Every row belongs to one group in each of 4 separate groupings. Each group adds its own fixed numbers to the row, and there is some noise. The rows also spread widely along 16 directions, which tell nothing about the answers.
Known rows, each followed by its group in each grouping:
1.572	-1.323	1.598	-0.722	1.580	-1.639	1.423	0.505	2.932	-0.738	0.657	-0.770	1.161	1.916	-0.993	2.738	6.095	1.336	-3.823	1.112	-3.393	-2.461	-2.295	1.153	-1.402	1.430	-1.448	1.616	-0.146	-2.742	-0.277 | (2) q614 (2) q285
-0.019	-1.751	-1.222	2.003	0.282	0.832	1.988	1.693	0.181	-1.174	0.176	-0.085	-0.713	-0.542	-0.405	2.043	2.485	-0.482	-2.114	-0.570	-0.786	-1.172	-1.743	0.193	-0.663	0.989	0.604	-1.053	0.657	1.388	-0.966 | (1) q621 (0) q526
-2.620	2.545	-2.443	0.601	-0.541	3.343	-2.464	1.857	2.334	-2.142	-0.975	2.960	1.434	-1.288	3.749	2.936	-0.098	-2.102	2.913	2.336	-0.266	1.837	-1.282	-0.316	-1.404	1.335	-2.085	-1.182	-2.515	-1.209	-0.284 | (2) q541 (1) q803
0.491	1.411	-0.679	-1.848	-0.343	2.583	-0.939	-1.893	1.313	1.368	-0.579	0.864	-0.478	-1.189	0.820	0.135	-1.542	-1.092	-0.431	-0.763	0.453	-0.253	0.076	-1.420	0.138	2.225	-0.917	-0.257	-1.655	-0.636	0.635 | (0) q614 (2) q526
1.332	-1.112	-0.947	0.461	0.617	-2.165	-0.682	-1.530	1.766	1.936	-1.708	3.038	-0.197	1.451	1.357	-1.287	-0.649	-0.870	0.643	1.663	1.552	0.525	-0.817	-2.171	-0.783	-1.162	1.715	0.501	-2.168	-2.011	0.657 | (3) q621 (3) q753
1.718	2.217	-2.986	1.067	1.029	-0.473	1.313	1.407	0.380	1.426	0.067	0.133	1.716	1.036	-3.184	-0.242	-0.827	0.725	2.458	2.921	-0.333	0.555	-0.651	-2.521	1.771	0.096	0.626	1.031	1.027	-1.149	0.157 | (3) q541 (0) q753
1.050	-0.737	3.153	-0.705	-1.641	0.256	-0.558	-0.549	1.514	-0.898	3.195	-0.460	-0.395	0.482	-0.105	3.588	-1.011	2.021	-1.965	-3.033	-1.259	0.466	1.143	3.071	-0.469	2.890	1.244	-0.463	0.021	0.804	-1.314 | (0) q24 (1) q803
1.314	0.126	-1.080	0.727	1.036	0.792	2.480	-0.808	-0.566	0.059	-1.380	1.402	0.913	-3.058	1.653	-0.283	0.383	0.006	-0.198	0.684	-0.615	-0.072	0.903	-0.184	-1.783	-2.486	0.608	1.258	1.182	-1.551	2.504 | (1) q24 (5) q125
0.514	-0.520	-2.306	1.426	0.674	-2.983	-0.337	-0.801	-1.623	-0.572	0.028	-1.105	-1.025	2.657	-1.474	0.818	-1.276	-1.426	1.213	-1.234	0.222	3.253	-1.756	-1.225	1.634	0.581	1.582	-2.319	-0.579	2.832	-0.861 | (2) q541 (3) q125
-1.289	-0.095	-1.517	-2.663	1.380	1.233	-1.012	-0.368	-1.512	4.295	0.813	-0.815	-0.373	1.129	0.641	0.469	-0.464	-1.554	-2.355	-0.904	0.066	-2.592	0.852	1.145	0.419	2.503	0.201	-1.397	0.273	-0.294	-2.040 | (1) q541 (5) q285
-1.936	-0.331	-0.637	0.810	1.889	-0.556	-1.342	0.957	0.534	-1.703	0.876	-0.342	0.399	0.108	2.661	0.748	-0.028	0.646	0.880	-0.284	-2.327	1.864	2.050	2.902	0.301	1.225	-1.770	-1.406	0.555	-0.934	0.314 | (2) q24 (4) q803
-0.042	-4.315	0.075	1.221	-1.094	-0.726	-1.255	-0.038	1.855	-1.675	1.532	0.752	0.121	2.396	-0.385	1.065	-0.210	2.581	-0.201	-1.437	-0.239	-2.393	0.888	1.296	-0.181	1.160	-0.342	1.174	2.117	1.998	-0.471 | (3) q541 (4) q753
1.122	1.087	-2.797	0.418	1.699	2.075	-3.079	0.134	0.634	1.399	-1.512	-0.130	-1.585	-2.041	2.690	0.415	-1.024	-0.582	-0.497	1.100	-0.176	2.812	-0.362	-0.208	-1.028	-0.585	-0.486	-2.073	0.045	-1.310	1.037 | (1) q541 (4) q125
-0.911	-0.962	0.353	-1.153	-0.667	0.271	-0.527	0.063	0.246	1.910	1.046	0.734	0.095	0.395	0.321	-0.979	-2.070	0.400	0.635	-1.170	1.745	-0.934	1.887	0.079	0.828	1.382	0.963	-0.136	0.038	-0.254	-0.522 | (2) q541 (4) q526
0.009	-0.661	-2.372	2.027	2.154	1.098	1.516	-1.593	-0.468	-0.437	-0.346	-1.989	-1.648	-2.352	2.558	-0.675	-2.577	-0.356	-1.773	-1.955	-1.303	2.955	0.374	0.191	-1.284	-1.248	-0.166	-3.044	-0.348	-1.774	1.562 | (1) q541 (2) q803
-1.150	-2.771	-0.582	2.051	0.185	-1.652	1.636	0.527	-1.738	-1.731	-1.435	-1.443	-0.685	0.678	-0.060	1.580	1.176	-1.836	-0.362	0.006	2.221	1.145	-3.018	-1.698	-1.339	-1.573	0.627	0.205	0.979	1.240	0.169 | (1) q24 (5) q803
1.675	-2.473	-0.154	-2.634	1.033	1.361	-1.036	-0.134	1.803	0.539	-2.163	-0.370	-0.318	-1.272	1.308	0.042	3.081	-3.104	-3.108	-2.635	0.283	-1.849	-0.392	-0.368	0.999	0.667	-0.403	1.304	-1.523	-0.505	0.940 | (2) q541 (3) q125
1.213	-0.321	0.079	-1.434	-0.468	2.174	-3.201	-1.226	0.519	2.159	0.172	-1.362	-1.844	1.742	-0.161	2.054	-1.338	-1.062	-1.230	-1.797	1.536	0.409	-1.394	-0.955	0.389	1.549	0.198	-1.125	-0.501	1.749	-1.293 | (3) q614 (5) q285
0.934	0.315	-0.375	1.678	0.337	1.635	-1.117	1.955	0.141	0.647	0.072	0.113	-2.020	-0.658	-1.184	2.193	2.309	-1.872	-0.963	0.262	0.124	1.667	-1.750	0.266	1.611	2.528	0.583	-1.426	0.952	3.430	-1.701 | (1) q24 (1) q803
1.621	-2.187	1.764	-0.031	-0.517	0.110	-0.890	-0.041	1.613	0.568	-0.516	0.676	-0.786	-0.675	-0.144	-0.854	-0.272	1.169	-0.024	-0.907	0.971	0.015	1.932	-0.104	0.615	0.556	0.799	1.704	1.062	-0.138	1.249 | (0) q614 (2) q753
0.987	-0.321	0.995	0.502	1.299	-0.716	-1.209	1.699	0.772	-0.330	-2.081	0.277	0.197	-1.665	1.655	-1.356	-0.525	-2.234	3.590	-0.790	1.870	4.676	3.083	-0.171	1.687	-0.537	1.680	0.725	-0.857	-1.146	2.230 | (3) q541 (2) q285
1.001	1.130	-1.556	0.885	2.004	1.137	1.650	-1.908	0.476	-0.609	-0.800	0.397	-0.541	-0.643	0.925	-1.030	-0.026	-1.837	0.254	-2.081	-3.038	1.766	1.427	0.651	2.431	-0.164	-1.546	-1.394	-1.054	-0.335	1.459 | (0) q614 (1) q125
-0.100	0.753	-0.751	2.700	-0.665	3.238	-1.853	0.116	3.760	-2.408	0.012	1.593	-0.275	1.117	0.101	1.258	-1.586	2.707	1.653	1.192	-2.651	0.432	0.090	0.606	1.156	-0.213	-2.866	-0.691	0.685	-1.047	1.003 | (1) q541 (0) q803
-0.371	-2.786	-1.319	-1.284	-0.419	0.812	-2.400	3.493	2.901	-0.716	0.052	-0.587	-0.327	-0.863	0.837	1.541	0.200	-1.421	-0.972	-0.878	2.309	-1.319	0.362	-1.162	0.877	4.056	0.096	0.513	-0.809	0.027	-0.760 | (3) q24 (3) q526
-2.281	-2.214	-0.504	0.529	0.455	-0.159	2.026	-0.599	-0.843	-0.939	-0.128	-1.507	-0.207	2.442	-0.827	0.903	1.243	-2.322	-1.180	-2.086	0.257	-1.283	-2.501	-1.079	0.768	0.988	-0.753	-0.902	-1.158	1.354	-1.685 | (2) q621 (2) q803
-3.089	0.774	-0.485	1.443	1.808	0.670	1.409	1.468	-2.070	-1.016	0.864	-2.209	2.097	2.722	0.176	2.614	1.224	0.132	0.932	1.295	-1.277	0.640	-1.402	1.319	-1.443	-0.196	-1.783	-0.721	1.247	-1.210	-1.649 | (3) q614 (2) q285
-1.295	-2.220	-1.137	2.381	0.811	-1.080	-1.770	3.291	-1.374	-3.292	-0.960	-3.532	0.385	2.365	-0.670	2.216	0.182	-0.487	3.200	-0.394	0.999	3.791	-0.617	0.005	0.952	-0.441	-0.820	-0.040	2.262	1.746	-0.174 | (3) q541 (2) q285
-2.609	-0.808	1.373	-1.432	-0.721	0.647	-1.727	-1.033	0.283	1.762	1.159	0.951	-0.722	1.109	0.358	-0.393	-0.407	-0.398	-1.014	-0.325	1.847	-1.716	-0.430	0.251	0.282	3.710	-1.490	-0.622	0.209	1.052	-0.992 | (2) q24 (4) q526
-1.379	-1.934	-0.934	0.206	-0.669	-1.891	-3.568	-0.460	0.901	0.164	-1.518	2.665	-0.807	2.359	2.302	-0.112	-1.985	-1.451	2.288	0.654	2.849	1.069	-0.433	-1.461	-0.036	-0.081	1.037	-0.393	-1.916	0.415	-0.347 | (2) q24 (3) q803
-0.277	-0.529	-2.300	1.193	0.035	1.187	3.446	0.817	-1.391	-1.422	0.632	-2.637	0.696	-0.476	-0.645	2.998	-1.301	0.565	-0.833	-1.184	-0.392	-0.414	-1.351	-0.773	-1.800	-1.729	0.639	-0.754	0.425	-0.629	-0.440 | (1) q24 (4) q285
1.432	0.926	-1.790	0.419	1.685	1.493	0.831	-0.525	0.560	1.758	0.494	-0.162	-0.014	-1.884	1.978	0.624	0.163	-0.449	-2.500	0.997	-1.050	1.189	-1.110	0.275	-2.663	-0.664	0.190	-1.330	-0.305	-2.632	-0.107 | (3) q541 (1) q803
0.473	1.456	2.730	0.550	-0.297	-0.683	-1.400	-1.316	0.609	0.470	0.448	1.417	-1.540	0.878	-0.321	0.760	-1.681	-1.359	1.889	-2.016	0.603	4.122	0.955	0.968	2.127	2.536	2.079	-2.047	-1.883	2.079	-0.138 | (1) q541 (2) q526
1.575	1.261	0.835	0.055	-0.402	0.340	2.606	-2.967	0.184	0.839	-2.599	3.070	0.370	-1.184	0.890	-0.316	-0.548	-2.734	1.398	-0.756	1.003	1.089	-0.374	-1.978	-0.637	-2.650	2.438	1.087	-3.168	-0.986	1.629 | (0) q24 (2) q753
-2.479	-0.465	-0.107	0.693	-0.294	0.754	1.231	-0.704	-1.675	-0.436	0.443	-1.289	-0.233	1.989	-0.619	0.764	-1.163	-0.449	0.758	-1.114	0.837	0.133	-0.495	-0.273	0.498	0.439	-1.369	-0.997	0.619	0.948	-0.768 | (0) q614 (4) q285
-1.885	0.969	1.250	1.524	2.048	-1.699	1.279	0.312	-2.163	1.173	-1.323	0.363	-0.226	2.128	0.155	-0.270	1.467	-2.002	1.899	1.292	0.593	2.695	-0.648	0.546	1.283	-0.710	0.341	-1.018	0.518	-0.282	-0.348 | (1) q621 (5) q526
0.799	-0.400	0.997	0.657	0.165	1.833	1.439	0.398	-0.720	0.996	-0.946	-0.620	-0.001	-3.104	-1.350	-3.942	-0.888	0.739	0.834	-0.505	1.464	1.724	2.133	-0.718	2.384	0.122	-1.333	1.744	3.651	0.204	2.778 | (2) q541 (1) q526
-3.299	-3.696	-0.759	0.827	0.551	-1.694	1.527	1.678	-1.386	-0.600	-1.651	0.459	1.242	2.471	2.271	-1.552	-1.195	-0.636	3.130	-0.331	2.777	-0.874	2.612	-0.474	0.234	-3.662	0.399	1.358	0.488	-2.212	0.320 | (0) q614 (4) q526
4.967	0.495	-2.471	0.032	1.833	3.005	2.160	-0.565	0.477	2.569	-1.968	0.427	-1.642	-3.826	-0.254	-0.225	3.003	-1.792	-3.431	-0.775	-2.012	-1.335	-0.171	-0.498	0.171	-1.612	1.405	0.322	0.378	0.100	0.754 | (0) q24 (4) q285
-1.302	-0.296	-1.398	-1.356	1.145	-1.840	-0.899	-3.087	-1.042	0.802	0.577	-0.050	-1.002	4.209	-0.155	0.934	-0.286	-1.621	-0.988	-1.740	-1.187	-1.171	-1.062	0.951	1.302	2.411	-1.413	-1.572	-0.847	2.036	-1.527 | (0) q24 (4) q526
-0.787	-0.448	-1.022	3.623	0.029	1.756	0.011	4.009	-0.113	-1.640	-0.332	0.526	0.129	0.443	0.819	2.959	1.300	-0.445	1.959	1.139	0.003	2.015	-0.528	0.857	-0.603	-1.028	1.743	-1.432	0.345	0.810	-2.025 | (3) q621 (3) q285
-0.763	1.658	-0.668	-1.758	0.362	1.454	-0.891	-1.504	0.231	3.220	0.083	2.401	0.178	-2.759	2.235	-1.751	-1.838	-1.331	-0.572	0.397	0.850	0.326	0.927	-0.333	-0.842	2.789	0.100	-1.034	-1.309	-1.303	0.869 | (2) q541 (0) q753

New rows. What belongs after each?
1.365	-2.421	-0.236	1.161	1.736	-0.727	0.040	0.173	-1.214	-0.373	-1.620	-1.302	-0.943	-1.923	2.461	0.569	1.111	-1.562	-0.969	-1.597	1.148	2.923	-0.027	0.626	-1.842	-2.199	1.615	-0.114	0.859	0.670	1.293 | (3) q24 (4) q753
-1.054	0.361	-0.793	0.334	3.355	-0.808	0.651	-0.952	-0.763	2.716	-2.153	2.373	-0.538	0.466	3.003	-1.589	1.850	-3.713	-0.367	0.938	-0.493	0.820	0.068	0.592	-0.043	-1.189	0.425	-1.506	-2.017	-1.743	0.546 | (1) q614 (0) q753
-1.093	2.318	-0.526	2.802	1.303	2.705	-1.412	0.287	-0.716	0.802	-0.688	1.483	-1.527	-0.379	1.123	-0.627	-1.761	-1.252	2.633	0.349	-0.554	4.151	1.310	1.432	2.412	0.326	-0.239	-3.054	0.308	1.210	-0.207 | (1) q541 (3) q803
0.459	-1.692	2.727	-0.232	0.282	-1.114	-2.938	-0.877	-0.223	0.367	-1.576	0.843	-1.492	0.200	1.246	-1.359	0.614	-0.839	1.065	-1.612	1.878	2.529	1.315	1.130	1.542	0.181	-0.023	0.627	1.227	2.218	1.552 | (2) q24 (4) q526
0.160	-1.489	0.516	0.648	-0.469	-0.956	2.439	-1.418	-1.322	-0.404	1.149	-0.982	-0.187	0.301	-0.469	1.745	-0.390	-0.006	-1.578	-2.041	0.454	0.445	-1.003	0.447	-1.744	-0.611	1.565	-0.559	0.329	0.596	-0.662 | (0) q541 (4) q803
-0.119	1.267	0.570	-1.083	-0.328	-1.277	-0.193	-0.878	-2.905	-0.143	-0.175	-1.528	-0.134	-1.561	-0.254	1.727	-1.362	-2.493	0.986	-1.273	2.643	4.112	-1.138	-1.186	-0.760	2.498	1.514	-0.116	-0.340	2.165	0.345 | (0) q24 (2) q803
2.177	-1.389	-1.566	-0.219	1.965	-3.191	0.556	0.077	-2.408	1.676	-0.698	-0.872	0.216	2.128	-0.547	1.141	1.999	-0.052	-1.177	0.408	-0.762	0.095	-0.125	1.101	-0.914	-1.614	2.106	0.712	1.653	-0.349	-0.629 | (0) q541 (3) q285
-0.321	0.287	-0.623	0.352	-0.127	-1.854	2.145	-1.110	-1.076	1.029	0.437	2.699	1.410	0.400	1.000	-0.132	-1.718	-0.404	1.416	0.240	0.481	0.013	0.807	-0.498	-1.214	-1.287	2.761	-0.122	-1.303	-0.813	-0.131 | (2) q24 (0) q803
-0.763	-1.633	0.679	1.626	0.773	1.837	-2.900	1.893	-1.552	-0.640	-0.587	-1.416	-0.254	1.582	1.852	1.810	0.798	1.623	0.890	-0.706	-0.862	1.751	0.838	3.436	-0.549	-2.099	-0.507	-0.742	3.105	1.085	-0.806 | (2) q541 (2) q526
-2.128	-0.201	-0.429	-2.442	0.243	2.343	-3.371	2.259	0.780	0.901	0.552	-2.465	0.646	-0.029	2.133	1.667	-1.006	1.555	-1.397	1.003	0.743	-0.301	0.286	1.143	-1.469	2.200	-2.465	-0.136	1.417	-3.856	-0.098 | (0) q541 (0) q526
-3.790	-1.148	-3.538	-0.249	1.346	1.457	-0.531	0.851	-2.520	1.731	-1.464	1.427	-0.375	0.412	2.202	0.676	3.532	-4.709	-1.562	1.340	1.577	-2.622	-3.302	-0.789	-1.549	1.603	-0.967	-1.796	-0.342	2.328	-2.753 | (2) q621 (4) q125
0.658	-3.230	0.752	0.439	1.377	-1.182	0.095	-0.824	-0.020	0.447	0.550	-0.951	-0.961	-0.389	0.639	-0.238	1.779	0.418	-3.549	-0.638	0.031	-0.540	-0.492	1.173	-1.843	1.268	-0.064	0.286	1.901	0.326	0.070 | (3) q24 (2) q803
-0.285	-0.396	0.056	0.980	-0.416	3.189	-2.283	2.510	1.529	-1.133	-0.923	1.956	-1.183	-3.033	0.553	-0.046	2.103	-2.063	1.394	-0.767	0.279	1.077	1.597	0.358	2.415	4.346	-0.828	-0.100	0.400	3.957	0.248 | (2) q614 (2) q285
2.325	0.237	1.201	-0.475	-1.086	-0.018	-2.893	-1.361	0.834	-0.559	-0.034	1.816	0.196	0.331	-0.104	2.897	0.758	0.783	0.577	-0.502	-0.855	0.993	0.240	1.485	-0.838	1.451	0.862	1.293	0.604	2.164	0.096 | (0) q541 (2) q803
-1.365	-1.533	1.020	0.679	-1.623	1.008	0.186	-1.387	-0.754	0.799	0.657	-0.962	-0.678	1.945	-1.764	-0.011	-1.773	1.861	-1.477	0.396	1.960	-1.367	-2.367	-1.077	-0.967	0.399	-1.126	0.313	2.289	0.367	-0.264 | (0) q24 (0) q753
2.025	-3.178	0.639	0.275	0.489	1.667	0.371	-2.831	-0.079	1.574	-0.144	-3.161	-2.982	-0.545	-0.551	-1.287	-0.838	-0.069	-4.599	-3.222	1.303	0.253	-1.677	-1.454	-0.734	0.041	-0.431	-0.990	1.058	1.089	0.713 | (3) q614 (2) q285
-0.454	-0.536	0.464	1.494	-0.462	0.583	0.987	0.149	1.123	-1.819	-0.441	2.279	0.399	-1.651	1.988	0.538	0.730	-0.916	0.557	0.160	0.030	1.556	0.257	0.483	-1.305	0.051	0.190	-0.128	-0.624	-0.728	0.996 | (0) q541 (1) q125
-0.486	-0.042	-1.402	0.778	0.228	-0.836	-1.302	3.117	-1.672	-0.269	-0.184	-0.707	0.188	0.507	0.080	2.564	-0.103	-0.281	2.333	0.952	0.756	2.071	0.746	0.541	-0.317	0.614	2.215	-0.303	1.030	0.920	-1.448 | (0) q24 (2) q285
3.292	0.909	-0.727	-0.234	0.218	-0.083	0.345	-3.137	0.981	-0.774	-0.973	0.223	-0.264	-0.395	-0.908	1.936	0.263	-0.305	-1.245	-0.977	-1.680	0.790	-2.179	-1.309	-0.599	0.027	0.109	0.348	-1.184	0.615	1.660 | (1) q24 (2) q125
0.631	-0.591	-2.557	1.793	1.987	2.149	-1.248	1.182	1.340	0.694	0.503	-1.530	-1.259	2.322	-0.280	1.389	0.702	0.306	-1.290	0.144	-2.127	-0.261	-1.038	0.879	1.054	-0.790	-0.751	-2.290	0.639	-0.324	-1.785 | (3) q541 (4) q125
-0.145	-2.553	0.484	2.772	-0.856	0.122	-0.559	-0.173	3.620	-2.185	0.897	0.442	-0.910	1.205	0.269	-0.450	-2.894	2.292	1.295	-0.935	0.178	1.403	0.929	-0.349	0.699	-0.207	-0.474	-0.797	-0.051	-0.732	1.127 | (3) q541 (4) q753
-2.478	-1.932	0.793	1.152	0.398	-1.110	-1.044	4.262	1.006	-3.361	0.300	-2.377	0.800	1.688	0.492	3.823	1.595	-0.119	1.422	0.022	0.691	1.942	-0.448	1.130	0.314	0.617	-0.675	0.088	0.450	-1.068	-0.590 | (1) q541 (4) q803
-0.643	-0.477	-2.453	0.804	0.347	2.203	0.456	3.123	0.251	0.994	-1.306	0.931	0.567	-1.123	0.671	0.493	0.899	-1.662	1.411	0.537	0.550	-0.966	0.407	-1.109	0.573	-0.006	1.717	0.038	-0.708	-0.168	-1.228 | (2) q621 (2) q753
0.323	1.244	4.506	0.511	-1.210	1.921	3.184	-0.477	0.157	2.625	0.328	1.873	0.439	-0.144	-1.618	-0.018	1.283	1.202	-1.148	1.793	1.383	-0.906	-0.937	0.276	-0.762	-0.726	1.203	1.431	0.827	-2.187	-0.392 | (0) q24 (3) q526
-1.091	2.673	0.475	-0.207	1.909	2.608	-1.650	-0.308	0.136	0.687	0.679	-1.739	-0.714	-0.618	1.824	0.940	-0.532	-0.156	-0.519	-0.834	-2.048	3.389	0.309	2.569	0.576	1.682	-2.197	-3.053	-0.065	-1.163	0.101 | (2) q541 (4) q526
-1.129	2.071	0.457	0.543	-0.348	3.960	-2.628	-0.424	0.250	3.193	-1.075	3.940	-0.611	-0.183	2.103	1.221	1.107	-0.976	0.012	3.241	0.808	-0.085	-1.586	0.829	-2.326	0.539	0.252	-1.103	-0.299	-0.234	-1.741 | (0) q541 (2) q753
-0.576	0.528	-2.522	2.353	1.821	0.663	0.037	1.363	-0.050	-0.941	-0.597	-0.234	-0.559	0.511	0.651	-0.531	-0.282	-0.428	1.833	0.371	-1.970	2.531	1.232	1.218	2.082	-0.065	-1.543	-1.639	1.373	-0.055	0.273 | (0) q541 (1) q526
0.005	0.732	0.952	3.385	-0.187	3.857	-0.120	1.107	-0.064	-0.375	-0.576	-0.350	-1.230	-0.630	-1.352	-0.377	-0.761	2.417	1.905	0.800	-0.045	2.012	0.626	0.571	1.919	-1.138	-1.971	-0.279	3.853	1.293	0.993 | (1) q614 (4) q526
-0.017	-3.271	-1.459	1.394	-0.490	0.291	-1.101	2.455	1.160	-1.282	-0.862	0.634	-0.520	1.044	0.685	1.399	-0.146	0.158	0.777	-0.899	0.810	-1.272	0.642	-0.091	0.812	-0.940	1.014	0.331	0.689	0.953	-0.264 | (1) q24 (0) q526
2.212	1.374	-3.719	-2.357	0.394	1.945	1.022	-2.054	-0.034	0.857	-0.932	-0.786	1.016	0.398	-0.695	1.561	-1.538	-1.840	-0.532	-2.713	-1.191	-1.528	-1.310	-2.164	1.026	-0.762	0.195	-0.210	-2.238	0.080	0.143 | (2) q541 (0) q526
-0.408	0.409	0.817	1.039	0.582	4.578	-0.127	1.663	0.425	0.155	0.772	-0.361	-0.260	-2.847	1.179	-0.629	-0.319	2.047	-0.784	-0.836	-1.980	0.181	2.980	3.093	1.263	1.056	-1.702	-0.606	2.831	-0.505	0.608 | (2) q24 (3) q526
-1.747	-0.462	-2.989	-1.749	1.440	-1.657	-2.565	2.065	-1.757	1.342	0.421	-1.138	-0.092	1.213	2.210	1.069	-1.657	-2.207	1.318	-1.018	0.812	1.685	2.136	1.186	0.739	2.557	0.951	-1.892	-0.568	-0.169	-1.669 | (0) q541 (1) q285
2.533	-1.493	0.751	1.263	-0.676	0.120	-0.322	-0.867	0.657	0.800	0.999	-1.222	-2.407	-2.708	0.499	-0.235	-1.820	2.585	-2.721	-0.759	0.898	2.630	-0.291	0.018	-2.370	-0.020	1.750	-1.480	1.467	0.069	1.012 | (2) q24 (4) q285
-0.139	-1.590	-1.534	-2.818	0.374	-2.678	-1.751	-1.566	2.177	-0.347	-0.055	0.466	1.180	1.218	1.698	0.602	-0.777	0.089	-1.068	-0.434	-0.578	-1.690	-0.288	-0.802	-0.888	2.168	-1.126	1.089	-1.860	-2.099	1.296 | (2) q24 (0) q753
-1.559	-0.663	-0.380	-0.068	-1.000	1.289	3.180	-0.847	-1.183	2.160	0.905	2.193	0.947	-0.751	0.613	-1.169	-2.147	-0.166	-0.023	-0.752	1.135	-2.793	1.636	-0.521	-1.168	-0.199	2.273	-0.148	-0.687	-0.674	-1.072 | (2) q24 (2) q285
0.532	-0.078	0.372	-0.561	-1.607	-1.816	-2.187	-0.921	-0.291	-0.565	0.066	2.209	-0.446	1.725	0.406	4.477	0.967	-1.790	0.599	-0.509	1.504	1.298	-2.453	-0.249	-2.231	2.541	2.297	-0.585	-1.678	3.822	-1.981 | (0) q614 (2) q526
-2.796	0.539	-0.688	-0.095	-0.040	0.462	-1.914	-0.182	-2.231	-0.100	-0.054	-1.189	-0.113	0.385	1.543	0.019	-3.804	-0.720	2.191	-0.689	1.700	3.171	1.559	0.723	0.307	1.582	-0.833	-1.620	0.675	0.071	0.285 | (0) q541 (3) q285
-1.480	-1.231	-4.075	1.137	-0.940	3.196	-0.892	1.418	1.095	-0.427	-0.060	0.858	0.606	1.811	0.899	2.149	-2.191	-0.013	1.384	0.334	0.353	-2.624	-0.456	-1.252	-0.750	-0.946	-0.293	-0.659	-0.060	-0.003	-1.664 | (3) q541 (5) q285
-3.160	-0.943	-3.379	-0.163	1.054	0.618	-1.073	0.920	-3.029	-0.354	-1.136	-0.462	1.109	-1.790	3.786	-1.303	-3.677	-0.267	2.441	-0.274	1.956	1.274	2.782	0.057	-1.054	-0.388	-1.571	-0.089	2.102	-0.842	1.993 | (1) q614 (0) q526
